The rows of a group lie close to one hidden flat surface of 12 dimensions, which passes through zero. Surfaces can cross.
Known rows, each followed by its group:
[ 41  -7 -18  70  -9  27  43   2 -30  30 -39 -24 -38 -47   9 -29  -4  40]
Poro
[-18 -11   4   1  11 -32 -11  -2  -6  -2 -26  20 -54   5  23 -25  26  -2]
Raza
[ 55  16 -63 -23   2  19  13   1  14  14   4 -34 -56  -7  38 -19  22   8]
Poro
[ 50 -35   3 -34  12  20  -9  67 -28   0  29 -12  -3  34   3 -23 -11 -19]
Nuf
[-43  28  61  11 -13 -17  50 -15   8 -25  17 -20 -31 -41  26  13  33   2]
Raza
[-46  -8   2  29   7 -11 -23  57 -49 -48 -34  -8 -17  17  31  -6   5 -61]
Nuf
[-41  26  -9 -16  16  -5 -10  34 -27  29  10 -24 -11  15 -11 -12 -32  33]
Raza
[ 32   4  41  22   5   1  31 -23  24  23  32   5   5  30   9 -18  20 -32]
zupun
[ -4 -16  -7   7   2  -1  -3   1  15  11 -34 -30 -15  45   3  45   4 -24]
Nuf
[-50   4 -10 -37 -15 -31   9  -9 -25  -6   5  22  11  13 -28  24 -36 -14]
bes
[ 18   1  11  13   5  10 -13   5  12 -11  20  15   8  -8  23 -16 -11  24]
Nuf
[ 16  34  14   3 -18   2  18  -9 -16 -19   5   8   6   1  10  25  -4 -48]
bes
[ 33  25 -19 -24   2  31   4  21  74 -18  22  44  18  14  35 -14 -62  15]
bes
[-11 -17  36  83 -31  -3  -4  16 -19 -14 -11 -27  18   2  -4  36 -36  26]
bes
[  8 -21  22   8 -13  -2 -14 -10 -28  31 -13  11 -45  15  15  12  45  -2]
zupun
[-42 -27  36  27  -1 -31  54 -15  -9  20  42 -12 -23  37 -11 -40  13 -27]
Raza
[ -2  -9  14  21 -23   6 -18  -4   9 -26  14  15   3 -35  27   4  12  32]
zupun
[ 58  26 -17 -15  50 -14  14 -11 -12 -12  -9 -73 -51  20   4   6  -9  -1]
Raza
[ 22  13   1 -26   0   3 -14  31  16  41  -1  13  11  31   6  -4  14 -24]
bes
[  3   3 -53  14   7 -32  13   3  33 -17 -17 -14   8   9  32  -5 -30 -17]
Poro
[ 37 -17 -17   2 -11   9 -38  -1   8   3   0  33   9 -14  25  -7   5  27]
zupun
[ 15 -56  -3  28  -6  18 -40  43  -5  19 -27  -7   9  10  -7  -4   7  23]
Raza
[  0 -13  25  35   0  35 -15 -35 -15 -23  20  24  27 -24 -47 -30  29 -11]
Poro
[-23 -23 -14  10 -26 -22  33  19   7  -6  -9  19 -10  13  11  -1 -41 -11]
Poro
[ 18  25  -1  36  19 -16  18 -78  32   4 -12  -7  26 -17  10  11  30 -20]
Nuf
[  5 -42 -28   8   9  -2  15  40  19 -13 -32 -40   1  22 -30  -5 -19 -16]
Nuf
[-54 -13  13   0 -32 -29  -1   3  -2 -35 -22   7  14 -21 -43  23   0 -11]
meser
[ 16 -14   8 -25 -19  14  18 -17 -38  -1  22   7 -25   2  -9  15  15 -19]
bes
[ -8  49 -43  16  45   2  18  10 -41  34  13 -44   8   9  40 -39 -10 -25]
zupun
[ 49  -4  -4 -59 -41   1  21   6  49  29  23   4   0  10 -27  11  34 -18]
meser
[  5   4  -8  23  28   8  37 -31  -4  -4 -43  -9 -17 -14   3  -1  -4 -14]
meser
[ 13  -9   9  31  -6  39 -43  17  -3 -11  11  31  11 -26  -9 -48   5  45]
Poro
[  2 -36  43  44  -8 -34 -18  -8 -12  12 -42  35 -16  41  10  35 -25   8]
Poro
[-31  22  51  16  11 -20  -5 -32 -18 -13 -22  15 -42 -17  24  17  22  19]
Poro
[ 15  33  17  24  -7   4 -47  23  28   1  -5   4  10 -40  42 -11  36  38]
meser
[ 10 -12 -15  23  16 -25 -22 -45  31  37 -11  47   9  17  15 -21 -11  35]
bes
[-14 -14  21  15  -8  -9 -23  75 -66  43   2   6  38  26  -2 -11 -15 -19]
Poro
[  9  13 -16 -26  34   0 -46   4   8   8 -60  38  22 -27  19  10  10   9]
zupun
[-35  38  24   6 -11   9 -12  13 -24   5  41 -14 -12  -7  38   4   7  27]
Nuf
[ 30  35 -18 -26  53  21 -32  17  -9  20 -42  26  20  -2  21  -5 -18  -4]
zupun
[ 43 -62  23 -45 -13  12   5  -6  20  37  -1  37  13   4 -36  15  19  16]
Nuf
[-25 -37  12  17  -7  28  25  18 -31  13  -8  28  -3  13  -4  -7 -24 -12]
meser
[ 19  41 -39 -21  21   6  35 -77 -51   8  11  -1 -37  29   0  20 -28 -38]
zupun
[ 11  -1 -13  -8  10 -10  -9 -34 -19  24 -19  32 -27  24  -7   2  -4  -3]
Raza
[-22  10  -2  40  -6  -4  67  -7 -36 -27   8  -4   7  -4  -4 -23 -23 -62]
meser
[ 57   0 -21  -3  23   0 -16  11   1  -9   1  20   5   6  21 -38  -6 -18]
Nuf
[-11   3  11 -27  -5  -4  -5  -9  27  25  20  30  12   3  34   9  16   6]
meser
[ 66   6  14  12 -41  55 -16  17  17 -10  40   7  33 -20  16  14  16  -1]
Raza
[-25   1  -8  -8 -12  -2  -4  41   5 -27  26 -12  32 -10  -6 -22   7 -29]
Raza
[-19  19  -6  47 -12 -13   0  39 -63   3  66 -23   6   2  40 -60 -10  -6]
bes
[  6  17   6  61  63  24  28 -79 -27   0 -82  29  26 -14 -11  10 -20 -40]
zupun
[-86 -68   2  -5 -30 -22  76   7  19  52 -11  -7 -27  -9 -12 -15  36   3]
Nuf
[-22 -16 -22 -14 -36  22  44  51  -4 -16  -3 -33 -59 -25 -12 -10 -15  23]
Poro
[  1  27  10  18  18  -9  -4 -33   0 -42 -23   1 -25 -22   8   4   1   7]
zupun
[-27   1  17  12 -14  39   5  10 -34 -37   4  19   6 -30  10  15 -26  10]
zupun
[ -2 -16  18  -9  16   4 -26  49 -11  -6  -1 -12 -14  22  46   7  14 -12]
Nuf
[ 29   2   1  -3   3  19  21   2  -6   4 -35 -29  -8  -3 -34  22   5 -16]
meser
[-25  15  14 -25  -7 -20   4  -5  -3  26   1  10  26 -10  -1  11  50 -38]
bes
[-27  18  -7 -15   3 -21  33   7  37  -9 -22  -6  25 -21 -11  25 -59  34]
Poro
[  3  -1  58 -21 -26  17   9  49 -19  64  22  47   0  15  12  16 -37  49]
Poro
[-55 -14  -6 -11 -14 -19  32 -59  -6  16 -33  18 -59  20 -23  35  -8   5]
Nuf
[ 15 -14  12  11  -7  37  -9  23  42 -20  -7  26 -17  -7  37   1 -23  39]
bes
[ -9  23  35  22 -40  27 -20 -44  20  20 -12  57 -13 -16 -32  32 -20  80]
Raza
[-27  11  19 -14   8  -9 -18  51 -20 -16  25 -26  29  21 -15   3 -24 -10]
Poro
[ 41  41  -5  10  -7  25  30  17  -5 -11 -29 -14  -1 -35 -29 -16  19 -40]
meser
[ -7 -10   9   4  -9 -14 -21   3  35  -7   8 -12  -6  14 -33 -16  20  14]
Raza
[ -2 -41  -9   6   2  -3   0  15  15   5 -14  29  -6  16   5 -15 -29  21]
Raza
[  2  10  -9  16 -24 -63 -21 -10 -38 -41  30 -52 -26  15 -17   0  18 -23]
meser
[-22  15  15  -6  -6   8 -11  13 -20 -35   4   4  -7 -31  24   8  10   4]
zupun
[-19 -30  -2   8 -34  29  -9  46 -26 -14  -7  -4  43 -10 -45  13 -15 -15]
Raza
[ 61  57  13  27  15 -23 -12 -35  42  63 -22  39  41  70  39  28  -5 -56]
bes
[-40  32  18  35  33  11  21   3  12  34  -1  -5  14  -7  49 -21  -2   7]
zupun
[ 35  18  27  20  15  -6 -21  41  36 -50   6  25  12 -14  13 -57 -11   4]
zupun
[ 19  44   3  34 -24  -8 -18  35  -7 -12  21 -13  35 -28  13 -19  -9  10]
bes
[-21 -47  -2 -17 -28   7  38 -17  29  15  11  30 -12  22 -37  10 -45  35]
Nuf
[-12 -10  -8  -6 -11 -24   3 -28 -26   8  -8  19   5   2 -38   3  -2 -12]
bes
[ 31  -4 -11  -4  16 -18 -59  11 -48 -14 -19  35  -8  57 -32  -7 -48 -13]
Poro
[  9  16 -26 -12  -8 -11  -5  24 -27 -10  23 -11 -32  -6  -6 -55  23 -18]
meser
[ -4  37   4  23   1  14 -33 -36  12  47  18  -4  34   9 -19  10   6  37]
Raza
[ 47   0  23  -6   2  12   4 -23  -3  -7  25   0  61  22 -24  32  13 -68]
Nuf
[ -8 -42  23   7  -8 -13 -16 -14  11  32   7  26 -20  25  51  21  11  34]
meser
[-18  32  -6 -46  20  20 -34  -1 -19  20  18  46  32  10   3  -7  -4 -11]
meser
[-62   4 -26 -48   6 -66  -9 -58 -36   3 -10 -12  11 -22 -50  37  -3  23]
bes
[ 33  24  12  24 -13 -17  -6 -10  39 -14  31 -32  35  -7  15  16   7   5]
meser

New rows, each followed by its group:
[-25  39 -35  18  -1  11 -38  18 -44 -22  -8  -5  28 -26 -18 -17  -4 -15]
Raza
[  6 -20  13  45  -9   7 -22   2   6  -3 -13 -12 -22   9 -47 -15 -12  50]
Raza
[ 22   6  -1  83   6  18  -9  37  46 -38 -27 -14  29 -15  -1 -36 -43  27]
bes
[ 19  -7  -2  26   1   9 -39 -32 -16 -21 -24  21  15   9 -48  11 -29  15]
meser
[-14  15  33 -62   3  14  15 -30  20  24   2  49   2  16   6  49   4 -18]
zupun
[-17 -21 -13  30  14 -39 -19 -11   2 -35 -46 -30   0  11  -6  21   7 -25]
Poro
[ -2 -16   0  16   2 -17 -42  36 -74  -8 -11 -14 -43  39   9 -14  27 -47]
Poro
[ -6  50  -4 -50  47 -24  -4 -28 -20 -26  12   1 -22 -21  31  -5  -2   4]
Nuf
[ 28   9 -14 -25 -13  19   3  -5  32   9  35  16  12  24 -11   7 -51  32]
Nuf
[ 43   7 -16  36  23   9 -40  -1 -25   6 -22 -39 -14   3   5  -6  25   7]
Raza
[-37 -19   3 -33 -22 -23  18 -25  36  -1 -10  26  12   4 -38  28  -7  -5]
zupun
[-12 -12  -2  39  -4   5  27  12 -19   3 -14 -45  31 -26 -30  -3   6 -13]
Poro
[ -7  17   2  21 -21 -20 -15  -6 -14 -23 -17   0  13 -35 -20  16  -6  16]
bes
[  3  13  -8  17  21 -31  17 -31  -1 -14  -1  43 -41  -8  68 -45   0  -8]
Raza
[-59  23  16  24  11 -10 -20   2   6 -15  -3  -2 -28  -1  70  18   3  17]
Nuf
[ 85  37 -16 -82 -24  37  -1 -18   5 -20  -5  60 -26 -10  13  60 -33   2]
Raza
[-25  33  -2 -13  15  -2  -9  30  29 -13 -27  26  -6  10  38   6 -29  -7]
bes
[ 27  -3  -9  35  -2   0   2   1  24   2  20 -13  35  35 -17   4 -71  27]
bes
[  5   6   1   5  10   6  -4  26   8   2   7 -18   5 -13  36  -5  -3  22]
Raza
[ -7  22  -6  45 -15 -49 -44  12 -42  26   1 -24  27  -6  -7  -6  -5  38]
bes
[ 19 -24  23   7 -23  57 -10  62  -6 -19  23 -51  -9   0 -20  30 -38  59]
zupun
[-23 -19  -8  20 -14 -32  39  23 -29  -1 -20 -23 -22  20  10  11 -17 -33]
Poro
[ 33  10 -12   0   1  43  46 -44 -18   3 -14 -40 -39 -48 -47   0  30  12]
Poro
[-31  28  -1  -2  25  -3  18  -3  29 -12   3  10   7  -5  42 -16   3 -29]
bes
[  7   5  -7   8 -14   5 -33 -11  45 -12  22   0  42   4 -41  -8  14  -1]
Raza
[ 24  -3  30  -3 -15  20 -27  11 -88 -28  26  55 -18   9  -7 -18 -13 -23]
Nuf
[-14 -17   8   2 -22   9  -4  18 -31 -23  11  -6 -20 -11   2  15 -21  29]
bes
[-20 -15 -10  -5  20  -8  20  24  10 -21  13  -9  -4  33  36 -10 -21 -38]
Nuf
[-20  13   1  27  -8  -3  24 -22  33 -34  33  18 -20 -17  51 -32  -1   7]
Poro
[-17 -42   3 -14 -15  -2  -4  10  11  19   0   5  20  26 -41   9   8 -15]
Raza
[-12  39  -7  30   4 -30   2 -52  35 -82   0 -10  24 -50  -3 -19  48 -53]
Raza
[  3   0 -23  -6  -8  13  26 -40 -19  -2 -28  11 -51 -28 -15  -8  30 -10]
Poro
[ 32 -40   2  -4 -21  16 -24  25  38   8   7  28   7  14   4  -9  -1  22]
Raza
[-25  39   3   8   3 -14 -16 -35   3  14   5  39  -4 -14  39 -15  27  -1]
Raza
[ 24  18 -10 -34   9  -9 -32  -2 -26 -14 -45  -6 -41 -14  13  30  47 -24]
Raza
[ -1   6  21 -24   6  24 -23  60 -26 -34  23 -50  21  31 -16  40 -26 -23]
Nuf
[-34 -43   6 -51 -26 -10 -11  37   5   7  12 -10   4  27 -35  35 -12  14]
meser
[ 37  20 -10  43  -6  18 -35  12 -32 -25  -8  27  -6  -9 -11 -40 -19   6]
meser
[ 14  -1  -7  15 -42  18 -20  17 -11  35  -1  15   6  28 -17  10   8 -19]
Nuf
[ 33  21 -31 -49  41  -1 -10 -18  29   8 -23  -8 -17  12 -11   2   6  -5]
bes
[-40  50  53 -31  10   4 -13 -41  15 -23  39  41 -42 -27  43  -7  38  25]
Poro
[ 11  54   0  20  12 -56 -16 -48  -9  49  -7  -8  40  17  11  16  26 -26]
bes
[-20   7  30  45 -19  -5  22 -34  12 -18  24   9   7 -15  -7 -19  21 -13]
Raza
[ 36   5 -32   4 -36  -3   1  30  33 -40   4  29 -13 -13 -22 -44 -47  25]
meser
[ 18   2  -7 -23   1   5 -26  14 -31   8 -14   8 -43   5  14   5   6  14]
bes
[-39  -5  12  15 -13 -15  54 -18 -19 -31  -9  -8 -18 -10 -27   6 -19 -22]
Poro
[ 10 -18  -1  -4 -17  16  31 -29   9 -22  16  30   8 -11 -22  -7  -8 -21]
bes
[ 15 -37 -32  -8  33 -22  12  33  14  -5   3  17 -18  23  56 -52 -36   2]
Raza
[  0   9   1 -23  -5   1   5 -12  33  13  11  31  -2   7   3   6 -30  31]
Raza
[  3  13 -11  17  17  19  -6  17  -3  -1 -12 -16  -3  -8   9  -7 -24  28]
zupun
[ -9 -17  -2 -41  13   0   0  10  15 -25  -4   7 -13   2 -20  11 -46  36]
Nuf
[ 15  -7  10  -3 -27  26   0  36  -1  -9  19   3  13 -14   9   5   0  -1]
Raza
[  4 -30  11  22  16  21  14 -23  29  -3  -5  -1 -10 -12  11 -14  27   7]
bes
[ 11  58  10 -17 -25 -23 -22 -24  29 -20  -8  23  34 -44  16  54  -6  24]
bes
[ 13  26  -2 -28  11  14 -10  -8 -30  34 -15 -30 -12  17 -33  48 -13  19]
Raza
[-13   4   0   6   6 -12   0 -10  56  17   7  -5  24 -10  23  -1   9  28]
zupun
[ 17  46  -7   9  35 -19  -4 -51 -27 -18 -38 -27 -18 -33  31  23  44 -34]
Raza
[-30 -16   5  -8 -16   7   3  22  15 -28  -6 -13  24 -20 -51  16 -32  30]
Nuf
[ 30 -22 -24  -5  25   2 -25   8  12 -10 -54 -20  11 -14  11  30   8   4]
Raza
[  2 -34  26  18 -17  -8   5  -4  51 -20   3   0  -9   2 -20  -8  15  16]
Raza
[ 32 -83  11  25  -5  -7  31  20 -27  15   8  17 -46  49  22 -42   3 -32]
Raza
[-10 -23 -12  36 -14   8  -9  11   2 -21   9  14  18  -5  -6 -34  -1  -8]
Poro
[-19  20  17   0 -18  23   1  60   1 -16   6  27  -5 -23  41 -31  24 -30]
bes
[ -3  23   6 -15 -20 -22 -10  21  14  -3 -15 -40  54 -14 -59  49 -10   0]
bes
[  6  28 -18 -18  -6  26 -59  57 -10  11  16 -44  27   3 -26   4   7  21]
Raza
[  4 -10  -2 -28  -8  14  -6  27  22 -19 -27 -10   3 -26 -42   7  16   7]
bes
[ 66  37  13  -5 -10  17  -7  -9  39  16  10  25  19 -11  25   1  38 -20]
bes
[ -6 -27  12   9 -24  -7  -2   3 -33  21 -28  18   1  -4 -51 -15  54 -44]
bes
[ 38 -20  15   4 -10 -18   8  -6   9  44  32   4   7  38   4 -25  46 -40]
zupun
[-28 -23   3 -49 -36   7 -20  26 -40  17  -4  75 -60   5 -16  -8 -26  54]
Nuf
[ 37 -37 -30 -21 -19  39 -21  26 -36  56   1  45  20  48 -21   7 -45   3]
Raza
[ 49 -10 -25  22  -9 -36   8 -12  19 -23 -46 -39 -84 -20  -2 -20  35  23]
meser
[ 40  42   4   8 -19  52 -41   2 -13  45  34   4  38  -6  21  21  18  19]
Raza
[ -9  33  19 -14 -30  -1 -21  -3  23   5  29  57  54  -8   9  10   8 -15]
meser
[-13  -5  -9   0  22 -12  14  -3  18  -9 -39 -76   4   9 -31  46   6 -19]
Nuf
[ 30  35 -28 -22  24  11 -56 -39 -22  62 -33  14 -12  29 -18  31 -16  43]
Raza
[ 15  -6  11  12 -28  15 -11 -20  25 -18 -11  60  18 -38  35  13  23  -2]
Raza
[-13 -16 -33  -2  26 -10 -44  25 -21  -6 -63 -14   5 -12   0   8  15  -7]
Raza
